The rows of a group lie close to one hidden flat surface of 11 dimensions, which passes through zero. Surfaces can cross.
Some rows, each with its group after it:
[ -6   0  13 -12  14 -14  -6   5   5  -4   9  14  -8  -7  -9   8  15 -26
   5   5] -> K_977
[  5   0 -14  -1  21  -2  -8  35 -16 -21  -5   0  11 -12  38  -3  30 -16
 -10 -12] -> K_466
[ 19   4   3 -10  -4   3 -14 -19 -31 -21  12   3  20  12   2   2  27 -12
 -16  -5] -> K_841
[ -2 -14  -1 -17  -2 -16 -14   5  17 -12 -11  13 -27  -1   1  10   6  10
  13 -21] -> K_977
[-7 -2 -2  5  1  2 -5  9 18  3 -5 12 -4 -4  7  2  0 -5 -9 -9] -> K_466
[-35  -3   0 -12   8 -32  -2  22  -4  22  14  12  -5   0  -7  19   0 -19
 -12  32] -> K_841
[-17  -9  13 -22  -6 -13  -8 -29 -16  28  -1  10  -4   6 -25   0  -2   2
   1  26] -> K_841
[ -8   7 -12 -22  16  21   1  -7   6 -25 -25 -12  -1 -29  19 -13  27  23
  10 -13] -> K_466
[ 34  -5 -25 -40   7  12  16  -2   0 -10   6   9  -4  -7  -2   6  -1   8
 -30 -11] -> K_354
[-11 -18  14  12  -6 -26  -5   6   5  17   4   9 -12  15 -13   2 -19   4
  15   8] -> K_841
[  4  -5  -4 -24   8  17  -6   5  -7  10 -23  13 -15  -2 -16  -7  -8 -13
   8   3] -> K_977
[  2  -1  -8  -8 -11  11   4 -12  -6   6  -9 -12  -1   0 -12  -4 -10  12
  14   8] -> K_354
[ -3  16  10   1   2  19   8  16   6   7 -16 -11 -19  -5   8 -10  -7  -6
  25  -1] -> K_466
[  6  -2  20  -2  -5  10  18 -27   9  -3  10   4  -7   9 -11  -3 -17   8
  -4   1] -> K_466
[ -4 -26  13  -5  15 -19  -1 -11   2 -18  19  29  12   2  -9  -3  12 -12
 -15   3] -> K_354
[ -5   1  -9  -8 -18  -8 -16 -11   7   0   2  -2   1  -2 -23  11   7  -3
  14   3] -> K_841
[-14   9  37  11  15 -21  10  13   0   1  -2 -17 -24   8   9  -4  -5  23
  30  -1] -> K_466
[  6 -34  10 -26  30 -10   1  13 -13  -8 -27  20 -27   0   0 -13  -8  12
  15  -7] -> K_977
[  2   8   3   0  -7   6   2   1  -1 -17  -2  -9  -8   6  18   2   3  13
   1 -15] -> K_354
[ -7  20  -6 -13   1  26  -2  -6 -10   6 -12  -1   6  -5  10  -3  13   1
 -25   1] -> K_841
[  9 -16  -5 -19  -1  -5  10 -29  20  -9  -4  -4 -18 -23   1   1  -4  20
  16  -7] -> K_841
[  7   5  14   5 -10   1   5  -8   7  -6   7  -7 -10   5  -2   1  -4   0
  15  -6] -> K_977
[  5   5 -33  -7 -15  -2 -10  13 -19  15  -2 -11   7   2   5  14  -1  -1
 -12   7] -> K_841
[-14   0  19  43   9   1   5   2 -11  -8   7  -3  30  24  21 -20   0  31
 -27  -9] -> K_977
[-16  -9 -15 -34  -8  10  -1  -5   9 -18 -12   0 -11 -21  -9  -4  11 -10
  34  10] -> K_466
[  0  -6 -14 -21   7  -2   9  16  14  27 -35 -12 -46 -20   7   3 -27  26
  28  -5] -> K_977
[ -6   5 -33  -4  -9  23 -23 -11  10   2 -20   7  22 -14  -4  -3  18   7
 -24 -12] -> K_354
[  2  11  12  16   0 -11  -5   4   1  29 -13 -18 -10  -1 -22  -6 -11   9
  37   7] -> K_354
[ -3  14  -4   3  20   0   7  11 -18 -14  15  -6  25  -7  26   4  24 -10
 -34   5] -> K_977
[  0 -37  -5  -4   9 -18  16  -6  18   1  -3   6 -15 -14   6  -6 -22  19
  12   2] -> K_466
[-10 -17  12   0 -10 -14  -2 -12  16  -9   0   6 -13   9  -9   0  -8  21
  18  -9] -> K_354
[  0  18  12   4   2   0  -9  13 -13   8  -8  -6  -5   9  -5  -1   5  -6
  11   0] -> K_977
[-17 -26   6  -2  11  -1   3  12 -13 -18   7  25  12  16  14  -9   4  -4
 -23   4] -> K_466
[  8  -3   3  12   5 -19  -8   1   0  16  -8 -12  -4  -6  -4  -3  -3  12
  21  -2] -> K_841
[  3  24   5 -21 -15  24   7 -18   6  17 -12 -15 -25  -7  -4   4  -9   3
  14   4] -> K_841
[ -4  18  13 -11  18  14   2 -15  -1  -7 -10  -4   7 -12 -12 -13  21   8
   1   0] -> K_354
[ 38  10  14  22 -15  -5   2  -1  21   2  12  -8 -22   6   7  10 -17 -10
  14 -26] -> K_466
[  8   3   5 -18   1  27 -12 -21  16 -10 -23  15  -8 -10 -20 -12  11  -6
  10 -17] -> K_977
[ 13  -2 -18  -2  10   6  -3 -14  -1  -8  -3  -4  25 -23 -15  -9  15  -9
   4   4] -> K_841
[-11 -13 -16  27  -6 -10  -7  10   6  -6  -3  -6   2 -10  42   4  -2   1
  -1  -9] -> K_354
[ -7  -2  -4  13 -13  14   0   3  -9  13 -11  -4   8  18 -19 -12 -20  12
  11   8] -> K_841
[-18  17   9  -5   5  -5  -7   1 -23   4   3  -6  13   9 -15   0  16  -5
   0  20] -> K_466
[ -5 -25 -12  10 -10  -2  -5  11  21  23   0  31  -4   9  -3   3 -27  -6
 -22  -4] -> K_354
[-11 -11   6  -4  -1  -3  15   9   4   2   8   8 -13   9   6   4 -18  -2
  -6   8] -> K_841
[  7   2  20  17  -4  11 -14  16 -19 -23  -1  15   6  40  14  -8   6  -2
 -18 -26] -> K_977
[  4  -5   7   1   7   6  23  25 -13  -2   7   7 -10  24  27  -1 -22   5
 -27  -3] -> K_354
[  4  15  -1   1   1  20 -15  -1  14  -4 -17   6  -2  -7   4  -3  16  -2
  -6 -22] -> K_977
[ -1 -40  10  24  -3 -17  -1 -28   3 -18   6   5  12  -3  -4 -15  -6   4
  27   3] -> K_354
[ -1 -41 -15   0 -12  -2   3 -13  23 -16   7  24  -2  -3  13   2 -15   4
 -15 -12] -> K_354
[  2 -11  -2  13  12  -6  -2  27   0  -5  -3   9  -2   0  27  -5   1  -2
  -8 -14] -> K_466
[-13  12  -1   6  15   8   8  30   4  20 -15  -4 -13  -7  23  -2  -8   0
  -8   1] -> K_466
[ 12   3  -4  43 -12   4  -3  -8  20  17  14   1  26  -3  -2  -6 -10 -14
 -12  -3] -> K_977

New rows. What belongs after each?
[ -9  23   0  -2 -17   6  -1   1   4  15   1  -9 -10  10  -2  16  -8   8
 -12   2] -> K_466
[ 19 -24  18  16  12 -33   1  11  -8  28  13  15   1  15 -33  -8 -24 -15
  15  15] -> K_354
[ -5  19  -9  -3  -8  32   7  -5  -3   1 -21 -18  -2   0  11  -8  -5  29
  -5  -8] -> K_977
[ -3 -12   1  12 -10  -7   0  13  -2  33  -3   7  -7  19 -20  -3 -33   0
   5  13] -> K_354
[ 15  24  -4  11  -2   3 -14 -10  -8  15  -3 -13  17  -3 -14   0  10  -3
  -4  -2] -> K_466
[  7  12   7  15   3  13  -5  29 -10 -18 -15 -10  -7  12  36  -9   9   9
   6 -28] -> K_466
[  1   9 -27 -23   1  34   3  -7 -20   2 -28 -23   9 -21  -5 -17   6  10
  15  14] -> K_466
[ -5  -9 -18 -21  15   7   4  12  17 -11 -15   0 -12 -36  18  -6  13  -9
  17  -3] -> K_466
[ 29  11  -9 -16  -1  18  14  -7 -19 -11  -1 -22  -2  -5   6  -2  -1   5
   7  -1] -> K_354
[  5  12 -25  -6  -9  15   7  11 -19 -14   4 -17  17   3  -1   3   3  -5
  -2   8] -> K_841
[ 21  -5  13  12  24  10  19 -13   2   0  -7  -9   0 -20   9 -21  -8   1
  14  -2] -> K_354
[  6  11  -1  24  22  -9  10  -8   1   9   3 -25  23 -29  10 -11  10  13
   3   5] -> K_977
[  5  11 -30 -10  -3  17 -11 -12  -2  -8 -17 -16  17 -20  -4  -3  18  15
   0  -6] -> K_841
[ -9   1  -7  -9  -6  19  25   1  -2  12   6  -1  -2   1   7   0 -23  -5
 -16  21] -> K_977
[ 34 -19 -27   5  10 -19 -14   7  -1  19   0  14  18 -11 -16  -1   0  -8
 -14  -5] -> K_354
[  2 -22  -4  -6   1 -15 -11 -18 -27   7   1   8  18   6 -12  -6   3   9
  -8  14] -> K_841
[ 15  14  42  -8  26   8  19  -9 -37 -11   8  -6   9  20 -21 -22   7  -2
   9  13] -> K_354
[ -3   2  -3  15  19  -3 -16   8  17  32 -32   0  -2 -23 -11 -14  -1  11
  11  -6] -> K_977
[  7  -6 -21   8 -23   7 -12  14 -16  -8   8   8  17  27   4   7  -2  -9
 -23  -6] -> K_841
[-10 -17  -9   6   2 -17 -24 -10   2  40 -23  11   3  -9 -12  -7  -4  22
  -6   4] -> K_841
[ 42  -9  -2   1  -5  -6  10  -2 -16  15   1 -12  -5  11 -24  -6 -27   6
  23   5] -> K_354
[  2   8 -29  -4 -24 -18 -11   4  11   1   9 -19  -5 -10   9  27   8   7
   5  -5] -> K_977
[ -9 -32  -4   1   9 -12  12  -3 -10 -12   3   6   8   2  15  -8 -10  19
  -9   6] -> K_354
[ 22 -11  12  23 -10   8 -21  -3  -4  -8 -10   5   9  12 -21 -25   2 -18
  39 -13] -> K_466
[  1  -3  12  24 -13 -21 -11   8   2   7   7   4  -3  25  -3   7  -9   9
   1 -12] -> K_466
[  5 -14  14  -2  18 -34   6  -2 -25 -16   9 -12   3   7  -1  -5   8  27
  16   6] -> K_354
[ -3 -22  -3  10  -7  19 -16  14  11 -38 -14  26   2  16  29 -15  12   3
  -8 -39] -> K_466
[ -9   1  -3  -8  26  18  22   6   4  -6  -6   3   2 -18  22  -8   1   4
 -23   2] -> K_841
[ 10  -8 -34  -1 -12 -13  -2  11  17 -22   6 -13   1 -15   3  16   5   6
  14 -13] -> K_841
[ 11   1  -7  -2  13  10   3  -7  26 -25   5   7   6 -25   6  -1  19 -15
  -5 -16] -> K_841
[ 33  10  -7 -17  -1 -10  17  19 -21 -19  21 -19 -15   7  27  20   1  -4
  -1  -6] -> K_354
[-20  15  -4  -2   7  20   3  37 -17  29 -12   3   2   2  -1  -7  -7 -35
  -1  27] -> K_466
[  0  16 -17 -22 -11  11  -9  -1 -22 -16   6  -3  16   8  -3  12  23  -6
 -20   2] -> K_354
[ 18 -10  13  28  10 -30  -4   3  -6  11   3 -13   1  -3  -6  -7  -7  -2
  36   2] -> K_354
[  5   6  -2 -10  17  18  17   3 -10  20 -22 -14  -9 -15  -1 -13 -16   6
  11  12] -> K_977
[  3 -18   0   5 -15 -24   8   1  11 -10  28   0 -16  -7  16  20 -11 -34
  18  10] -> K_354
[  7   6   8  -4  20  23  16  -6  -5  -2 -14  -3   1  -5   5 -20  -2  18
  -7  -5] -> K_354
[-13   3 -18 -23 -21   9   7  11 -32  -9  -1 -15  -3  21   8   8  -7  14
   0  15] -> K_466
[ -3  -2  -9  -7   4  -3   3  11  23  11   4  12 -12 -18   6  11  -3 -24
  -6   4] -> K_466
[ 13  18  31 -15  -3   3  11 -12 -21   0   8 -11 -22  14  13   4  -1  -2
   8   4] -> K_841
[ -9  15  -9  16 -21  18   4   9  -1  26   6  -4  10  13  -3   3 -19 -12
 -17  14] -> K_977
[-14  -4  -3  -4  -8  15   2  -7  -2  -5  10  14  12   0  -2   2   2 -32
 -15  14] -> K_354
[-25  -7   4  24   1 -25  -7  25  -8  13   3  -1   0   9  16   5  -7   0
   2  11] -> K_354
[ -8  13   2  25 -14 -10   2  22  -1  30  -3 -23 -10  12   6   6 -22  16
  13   4] -> K_977
[ 16  -7  17   2   1   6  13   0  22  -1   7  16 -19   3   0  -1 -18 -13
   0 -12] -> K_354
[ 37 -21   1   6   7  11   3  -6   0 -27   4   9   7  -8   7 -19   5 -27
  17 -16] -> K_466
[ -1   8  23   9  -8  -5  -4  15   9   0  12  13 -13  22  -3   9  -3 -17
   0  -8] -> K_354
[ 23  25 -12   0  21  16  -5  14  -9  19 -20  -9  10 -11  -3  -9  10   8
 -14 -11] -> K_354
[-24  29  34  16  -8  12 -12   0  14 -13  -2   0  -7  12   5   1  19 -10
   8 -14] -> K_354
